There are 9 hidden switches. A switch that is on adds its own fixed numbers to the row, and there is some noise. The rows also spread widely along 14 directions, which tell nothing about the answers.
Known rows, each followed by its switches (1 for on, 0 for off):
[94, -150, 123, -61, 66, -93, 73, 94, -49, 256, 2, -2, -47, -98, -21, 32, -95, -89, -46, -112, 35, 5, 97, 79, -57, 86, 74, 234, 152, 84, 129, -57, -23] : 1 0 0 1 0 1 0 1 0
[-12, 36, -96, -52, -95, 65, 105, -185, 87, 92, -68, -49, 267, -58, 33, 63, -89, 45, -142, -183, -93, -123, -66, 197, -1, 122, 85, 198, 61, 146, -194, 42, 145] : 0 0 1 1 1 0 0 0 0
[-105, -75, 263, 19, 35, -83, -81, -4, 52, 8, 18, 70, 368, -1, 94, -65, -13, 145, -14, -98, 180, -38, -3, 16, 211, -234, 48, 127, -159, 110, -281, -36, -124] : 1 0 1 1 0 0 0 1 0
[403, 67, 177, -354, -161, 46, 123, -62, -52, 126, 251, 81, 64, 20, 151, 54, -466, -34, -9, 38, 218, -29, -417, 127, -49, -252, 49, 84, 129, -212, 76, 98, -151] : 0 0 1 0 0 0 1 1 1
[82, 1, 385, -143, -126, 177, -87, 87, 256, -41, 65, 249, 206, -84, -13, 173, -221, 296, 315, 270, -52, 65, -157, 151, 57, -105, 91, 79, -158, 267, -507, 111, -36] : 1 0 1 0 0 0 1 0 0
[-155, -62, 268, -85, 108, -220, 49, 125, -135, -2, -66, 461, -251, -103, 146, -228, -5, -75, 187, -363, 26, 291, 99, -6, 137, 188, -96, 142, -185, 189, -190, 128, -7] : 1 0 1 0 0 0 0 1 0
[111, -291, 80, 58, -154, 342, 177, -241, 156, -63, 105, -95, -55, 125, -114, -132, -55, 40, 70, -53, -319, 151, -53, -26, 92, 137, 117, 32, 165, -35, -253, -130, -23] : 0 0 1 1 0 0 0 1 1
[364, -75, 199, 438, 122, -84, -139, 131, -271, -183, -77, 427, -173, -147, 6, -423, -309, -85, -34, 113, 125, 176, 70, 119, -33, -84, -174, 99, 426, -37, 328, -103, -211] : 0 1 1 0 0 0 0 0 0
[183, -188, 67, -291, -50, -8, 106, -118, 69, 8, 9, -408, 154, 32, 169, 38, 274, 1, 50, -28, 64, 161, -101, 53, 145, -160, 205, 117, -103, -108, -133, -36, -145] : 1 0 1 0 0 1 0 0 1
[272, -64, 105, 81, -177, 251, 116, -117, 123, 5, 125, -91, -80, 39, -30, -103, -230, -14, -7, -12, -156, -7, -69, -57, 89, 43, 104, -58, 282, 35, -107, -134, -67] : 0 1 0 0 0 0 0 1 0
[334, -231, 115, 109, -12, 180, 156, 70, -76, 254, -13, 62, -42, -182, 106, -51, -222, -119, -37, -82, -63, -194, 7, 65, 16, -3, 185, 63, 558, 38, 84, -144, -91] : 0 0 0 1 0 1 0 1 0
[-355, 212, 93, 304, 64, 56, -85, -51, 35, -68, -49, 64, 417, -65, 58, -3, 176, 32, -253, -128, 99, 153, 11, -180, 212, 64, -319, -92, -155, 190, -184, -249, -111] : 0 1 0 1 1 0 1 0 1
[185, -7, 37, 4, 64, -95, 33, 227, 44, 320, -13, -128, 244, -164, -46, 303, -130, -51, -259, 125, 152, -239, -18, 181, -187, -72, 86, 191, 232, 55, 234, -162, -51] : 0 0 0 0 0 1 0 0 1
[153, 151, 202, -3, -125, 19, 9, 76, 270, -104, -35, -6, 325, 95, 132, -14, -131, 171, -106, -99, 8, 19, -66, 135, 109, -22, 220, 113, -100, 236, -341, 1, 26] : 1 1 1 0 0 1 0 1 1
[317, -102, 55, -67, -52, 121, 198, 119, 87, -243, -231, -1, 220, 112, 251, -43, -31, 180, -4, -70, -158, -44, -144, 278, 100, 38, 489, 72, 121, 173, -324, 66, 42] : 0 0 0 0 0 0 0 0 1
[60, 59, 154, 30, -40, 162, -124, -57, 178, -183, 76, -33, 117, 42, 37, -71, -45, 151, 85, 97, -37, 155, -67, -18, 121, 4, -41, -45, -54, 38, -166, -24, -69] : 1 1 0 0 0 1 0 0 1
[-180, -171, 284, 262, 276, -268, -67, 277, -189, 21, -182, 312, 133, -259, 43, 58, 208, 0, 13, 23, 180, 96, 139, 139, -99, -129, -104, 177, -79, 104, -204, -68, -44] : 0 0 0 0 0 0 0 0 1
[215, 155, 153, 0, -74, -461, -272, 155, 211, 38, -181, 39, 72, -153, 36, -201, -144, 128, 156, -249, 21, 28, 248, 401, -124, 93, 208, 419, -30, 559, -305, 346, 237] : 0 1 1 1 0 1 0 1 1
[-240, -14, -88, 207, 105, -35, -144, -245, -6, -122, -4, -199, 247, 44, 54, -169, 157, -41, -19, -180, -2, 87, 8, 139, -86, 53, -165, 9, -145, -174, -70, 58, 176] : 0 0 0 0 1 0 1 1 0
[-249, 87, 252, 543, 216, -267, -175, -48, -354, -77, -96, 534, 172, -228, -18, -272, -250, -89, -259, -227, 282, 136, 69, 164, -54, -175, -427, 244, 71, 8, -93, -36, -27] : 0 0 0 0 0 1 1 1 1
[185, -107, 60, 618, 81, 86, -134, -127, -110, -85, -84, -231, 391, -35, -15, -219, 99, -106, -350, 213, 139, 22, 66, 177, -42, -269, -169, 67, 295, -141, 122, -354, -88] : 1 0 0 1 0 0 1 0 0
[255, -128, 277, 102, -20, 203, 186, 109, -80, -239, 116, 268, -213, 213, 29, -299, -151, -75, -13, -24, -118, 411, -134, -158, 143, 134, -80, -96, 94, -146, 46, -217, -236] : 0 1 1 0 0 0 1 0 1
[94, 144, 116, -60, 1, -250, -155, -18, -22, -144, -5, -285, -57, -49, 136, -93, 305, -65, 90, 15, 188, 499, -24, -117, 166, -8, -152, -46, -221, 75, 71, -65, -240] : 0 1 0 0 0 0 1 1 1
[241, 181, 263, 390, 23, -179, -299, 73, -10, -269, -156, 78, 499, 18, 196, -381, -50, 102, -191, 36, 307, 115, 36, 184, 168, -319, -48, 118, 11, 190, -101, -84, -151] : 1 1 1 1 1 0 1 0 0
[-73, -37, 63, 16, -17, -112, -267, -149, 148, 364, 134, -175, 172, -223, -123, -54, -82, -43, -6, -87, 161, -136, 182, 16, 40, -143, -184, 222, 101, 162, 17, -29, -51] : 1 0 1 1 0 1 0 0 1
[-132, -23, 187, 144, 174, -151, -129, 114, -97, -111, -39, 221, 21, -151, -100, 72, 26, 35, 90, 161, 115, 402, 18, 12, -109, 83, -258, 105, -137, 41, 149, -79, -184] : 0 1 1 0 0 0 1 1 1
[35, -125, 336, 122, 76, -15, -95, 137, 0, -53, -52, 180, 28, -169, 71, -36, 157, 45, 169, 171, 101, 221, 43, 55, 42, -143, -47, 68, -36, 123, -272, -56, -95] : 1 0 0 0 1 0 0 0 1
[87, 72, 203, -22, -98, 45, 124, -8, 35, 32, 40, 220, 38, 24, 5, -56, -154, -4, -164, -84, 0, 144, -77, 39, 107, 95, -72, 154, -20, 148, -162, -90, -10] : 1 0 1 1 1 0 0 0 0

New rows, each followed by its switches (1 for on, 0 for off):
[147, -203, 171, 125, 94, -165, -122, 71, -92, 313, -48, -50, 64, -304, 70, -101, 53, -142, 23, -60, 180, -97, 201, 161, -82, -201, -14, 244, 283, 96, -1, -49, -29] : 1 0 0 1 0 1 0 0 1
[135, -224, 44, -127, 11, -77, 109, -97, -119, 95, -183, -150, 17, -295, 80, 138, 149, 5, 116, -17, -10, 62, 19, 178, 39, -70, 205, 243, 155, 135, -207, 31, -92] : 0 0 0 0 0 1 0 0 0
[73, 139, 80, -43, -98, -39, -128, -70, 153, -14, 77, -14, 57, -88, 4, 8, -145, 88, 98, 28, 28, 71, -60, 49, 10, 37, -48, 45, -51, 127, -79, 71, -12] : 0 1 1 0 0 0 0 1 0
[-115, -246, 68, -47, 106, 33, 159, 13, -27, 118, -173, -67, 366, -94, 90, 193, 159, 43, -51, -96, -4, 20, 15, 118, 35, 40, 181, 191, -26, 126, -89, -103, -90] : 1 0 1 1 0 0 1 1 0
[-159, 490, 291, 19, -10, -63, -99, 168, 107, 7, 184, 297, 243, 63, 122, 65, -140, 64, -268, -9, 264, 74, -196, -147, 215, 19, -391, -127, -349, 130, -124, -127, -43] : 1 0 0 1 0 0 0 0 0
[-157, -34, 29, 112, 32, -180, -198, -258, -32, 101, 98, -98, 54, -179, -166, -61, -20, -35, 32, -92, 79, 75, 111, 62, -113, -70, -289, 221, -59, -74, -66, 53, 40] : 0 1 1 0 0 1 0 0 0
[25, -361, 118, -105, 288, -322, -61, 160, -202, -160, -125, 130, -227, -44, -121, 35, 112, 81, 343, 183, -30, 408, 51, 310, -371, 177, 47, 346, -136, -115, 181, 227, 41] : 0 0 0 1 0 0 0 1 1
[-197, 199, 103, 159, -109, -77, -76, -88, 210, 366, 247, -117, 158, -60, -67, -2, -87, -154, -252, -296, 111, -234, 68, -55, -28, -61, -263, 16, -59, 88, -277, -108, 188] : 0 0 0 0 0 0 0 1 1
[-223, -109, 320, 25, 140, -206, 133, -24, -383, 80, 0, 713, -235, -254, 76, -90, -177, -146, 109, -302, 133, 262, 9, 88, -153, 37, -298, 281, -105, -56, -219, 146, 49] : 1 1 1 0 0 0 0 1 0
[205, 8, 57, -461, -225, 214, 193, 25, 333, 280, 148, -238, 73, -55, 60, 334, -175, 102, 112, -59, -133, -134, -147, -98, 144, 142, 322, -6, 76, 213, -120, -30, -119] : 0 1 1 0 0 1 0 1 0
[126, -154, 293, 197, 118, 115, 14, 183, -68, 29, -1, 68, 245, -80, 133, 67, 123, -58, -50, 249, 169, 96, -98, 88, -88, -235, -65, -9, 84, -149, -39, -220, -129] : 1 0 0 0 1 0 1 0 1
[1, -210, 336, -75, 67, -194, -24, 122, -15, 393, 158, -13, 161, -30, -36, -47, -163, -92, -38, -283, 196, -93, 156, -54, -1, -208, 46, 264, 49, 86, -70, -71, -128] : 1 1 0 1 0 1 1 1 1
[40, -167, -79, -22, 40, -32, 103, -183, -114, 0, -127, -52, 120, -52, 193, -184, -14, -76, -51, -300, 20, -27, 1, 182, 63, -3, 153, 179, 127, -34, 20, 59, 13] : 1 0 1 0 0 0 0 1 0
[-145, -197, 195, 288, 166, -104, 36, -38, -341, 18, -92, 377, -165, -256, 53, -202, 61, -162, 32, -194, 56, 155, 106, 23, 26, -32, -248, 98, 112, -24, -176, -58, -39] : 0 0 0 0 0 0 0 0 0
[-88, -106, 151, 253, 16, 142, 11, -49, 41, 66, 17, 83, 115, -130, -79, -43, -79, -32, -39, -100, -70, 110, 80, -58, 24, 74, -116, 50, 147, 86, -90, -184, -105] : 0 1 1 0 0 1 1 1 1
[28, 92, -49, -196, -140, -123, -130, -277, 203, 141, 193, -364, 59, 84, -185, -76, -130, -1, -87, -161, 14, 74, 67, -10, 47, 95, -100, 242, -111, 85, 75, 31, 9] : 1 1 1 1 0 1 0 0 0
[183, 277, 47, -14, -220, 36, 96, -151, 62, 40, -2, -6, 97, -127, 36, 99, -145, -41, -177, 3, -4, 112, -188, 177, 17, 68, -115, 112, 7, 186, -220, -39, 60] : 0 0 1 0 0 0 1 0 0
[-114, 80, 163, 23, -69, -193, 190, -44, -13, 194, -35, 36, 337, -115, 139, 126, 106, -74, -285, -346, 155, -96, -26, 135, -42, -148, -6, 233, -184, 113, -567, -39, 148] : 0 1 1 0 0 0 0 0 1
[215, 74, 181, 199, 68, 12, -75, 189, 89, -169, -65, 2, 242, 52, 58, -28, -31, 69, -190, 240, 135, 179, -67, 105, 43, -29, 13, 46, 29, -21, 218, -217, -169] : 1 0 1 0 1 1 0 1 0
[200, -108, 141, 131, -27, 128, -76, 2, 58, 134, 41, -145, 65, -160, 114, -106, 54, -72, 43, 84, 81, -94, 43, -21, 140, -182, 6, -76, 253, 49, -45, -174, -128] : 1 0 0 0 0 0 0 0 0
[-128, 5, 173, -279, -9, -1, 210, -247, -193, 96, 106, 91, -9, -104, 182, 132, 90, -100, -42, -179, 154, 304, -241, -44, 61, -42, -180, 134, -178, -183, -229, 11, -67] : 1 0 0 1 1 1 0 1 1
[-54, 129, 30, 26, 19, 53, 153, -246, -271, -238, -154, 305, -146, -145, 135, -108, 28, -41, -124, -139, -17, 504, -144, 11, 202, 240, -268, 113, 0, 74, -67, -36, -99] : 1 0 0 1 0 1 0 0 1
[-22, 28, 128, -19, 24, -146, -6, 17, -33, 202, 32, -106, 99, -92, -142, 123, 1, -78, -173, -13, 132, 168, 97, -77, 35, 53, -154, 197, -48, 206, 128, -212, -175] : 1 1 0 1 0 0 1 0 0
[-172, -12, 201, 189, -7, 8, -191, 54, 248, 281, 239, 20, 0, -31, -177, -86, -143, -56, 29, -91, -12, -146, 205, -58, -56, 44, -204, 13, -24, 116, -121, -71, 140] : 1 0 0 0 0 0 0 1 0
[-11, -56, 198, -24, 55, -73, 163, 51, -288, 363, -22, 356, -29, -379, 105, 86, -246, -195, -104, -241, 230, -50, -35, -44, 88, -114, -93, 159, 314, 185, 20, -115, -244] : 0 0 0 0 0 0 1 1 1
[-69, -100, 182, -198, 107, -24, -256, 78, 113, 1, 220, 152, 46, 58, -27, -91, -157, 162, 348, 91, 54, 31, -70, -33, 18, -12, -109, -4, -156, -99, 79, 172, -63] : 0 0 1 1 1 0 0 0 0
[-194, -136, -16, 34, 89, 48, 31, -146, -105, 180, 59, 139, 67, -170, -79, 67, -185, -29, -17, -148, 4, -64, 10, -7, -114, 84, -128, 132, 172, -26, 91, -11, -20] : 0 1 0 1 0 0 0 1 1
[-53, -54, 190, 120, 151, -143, 68, 138, -57, -310, -46, 34, 206, 202, -32, 10, 211, 77, -205, 123, 108, 371, -109, 39, 48, -20, -88, 82, -327, -159, -23, -201, -153] : 0 0 1 0 0 0 0 0 1
[265, -291, 168, -119, 88, -222, -105, -17, -193, -97, -133, 17, -255, -235, 29, -149, 60, 16, 359, 155, 125, 409, 102, 97, 23, -83, 95, 260, 112, 72, 195, 77, -310] : 1 1 1 0 0 0 0 1 0
[80, 140, 105, -120, -228, 161, 283, -381, -124, -28, -40, 111, 296, -168, 345, 26, -96, 27, -171, -317, 91, -7, -316, 54, 278, -219, 60, 96, 53, 26, -614, 23, -64] : 0 1 1 0 1 1 0 0 0
[-148, -128, 53, 268, 240, -127, 143, 79, -207, -105, -267, 79, 327, -47, 174, 4, 345, -87, -304, -96, 139, 161, 31, 181, -37, -3, -49, 161, -114, -101, -11, -197, -8] : 1 0 1 0 1 0 0 0 0
[-162, -12, 116, 27, 106, 95, -259, -144, -31, -62, 46, 184, 268, -124, 145, -156, -119, 122, 205, -27, 93, 33, -73, 46, 137, -93, -211, 8, -35, -43, -33, 117, -91] : 1 0 1 1 0 1 1 0 0
[-10, 7, 199, 189, 30, -40, -5, 42, -81, 171, -164, 289, 98, -339, 105, 16, -116, -10, -52, -127, 53, -45, 96, 182, 7, 17, -21, 211, 203, 312, -234, -13, 50] : 1 0 0 1 0 1 0 1 0
[43, 176, 183, -45, -86, -9, -242, 36, 328, 97, 392, -40, 81, 244, -96, -196, -334, 73, 21, -107, -13, -135, -47, -10, -18, 10, -165, -34, -128, -49, -123, 106, 165] : 0 0 0 1 0 1 0 0 1
[-189, 177, 56, 250, 60, 140, 7, 47, 92, -40, 14, 210, 312, 47, 61, -93, -146, 26, -323, -200, 10, -73, -45, -74, 199, 126, -179, -74, 12, 54, -12, -201, -32] : 0 0 1 0 1 1 0 0 0
[35, -164, -144, -301, 30, -125, 164, -453, -330, -270, -254, -11, -120, -103, 230, -295, 121, -44, 84, -362, 13, 465, -86, 161, 235, 76, 85, 334, 4, -43, -17, 222, -145] : 1 0 1 0 1 1 0 0 1
[141, 84, 166, 46, 9, 17, -135, 207, 156, 53, -36, 58, 149, -56, -12, -7, -114, 69, -26, 119, 34, 72, 51, 64, 85, 89, 0, 61, 81, 346, 69, -96, -98] : 1 0 0 1 0 0 1 0 1
[-21, 221, 5, -80, -43, 77, -60, -20, 94, 38, -94, 42, 345, -207, 162, 160, -149, 129, -48, -4, 119, -51, -149, -5, 268, 8, 28, -36, 55, 315, 26, -50, -233] : 0 0 1 0 0 0 1 1 0
[346, -170, 216, -79, 98, -25, 122, 142, -197, -80, -194, -104, -20, -137, 369, -24, 301, -105, 129, 89, 132, 361, -98, 94, 106, -83, 186, 31, 104, -58, 60, -97, -250] : 1 0 0 0 1 1 1 1 0
[127, -127, 325, 213, -54, 364, 151, -42, -56, -162, 10, 191, 8, -18, 287, -239, 138, -75, 60, -40, -54, 255, -138, -131, 314, -121, -72, -218, 115, -34, -419, -225, -179] : 1 0 0 0 0 0 1 0 1
[104, 66, 83, 145, -90, 193, -80, -174, 11, 191, 33, 267, 10, -367, -36, 80, -360, 2, 44, 148, -24, -58, -74, 248, -192, 57, -193, 172, 338, 79, -16, 46, 105] : 1 0 1 1 0 1 0 1 0
[70, 0, -107, -44, -13, 44, -5, -91, 80, 28, 12, -174, 271, 43, -46, 10, -191, 43, -135, -43, -5, -100, -69, 109, 49, 36, 65, 106, 86, 40, 188, -47, -82] : 0 0 1 0 0 0 1 0 0
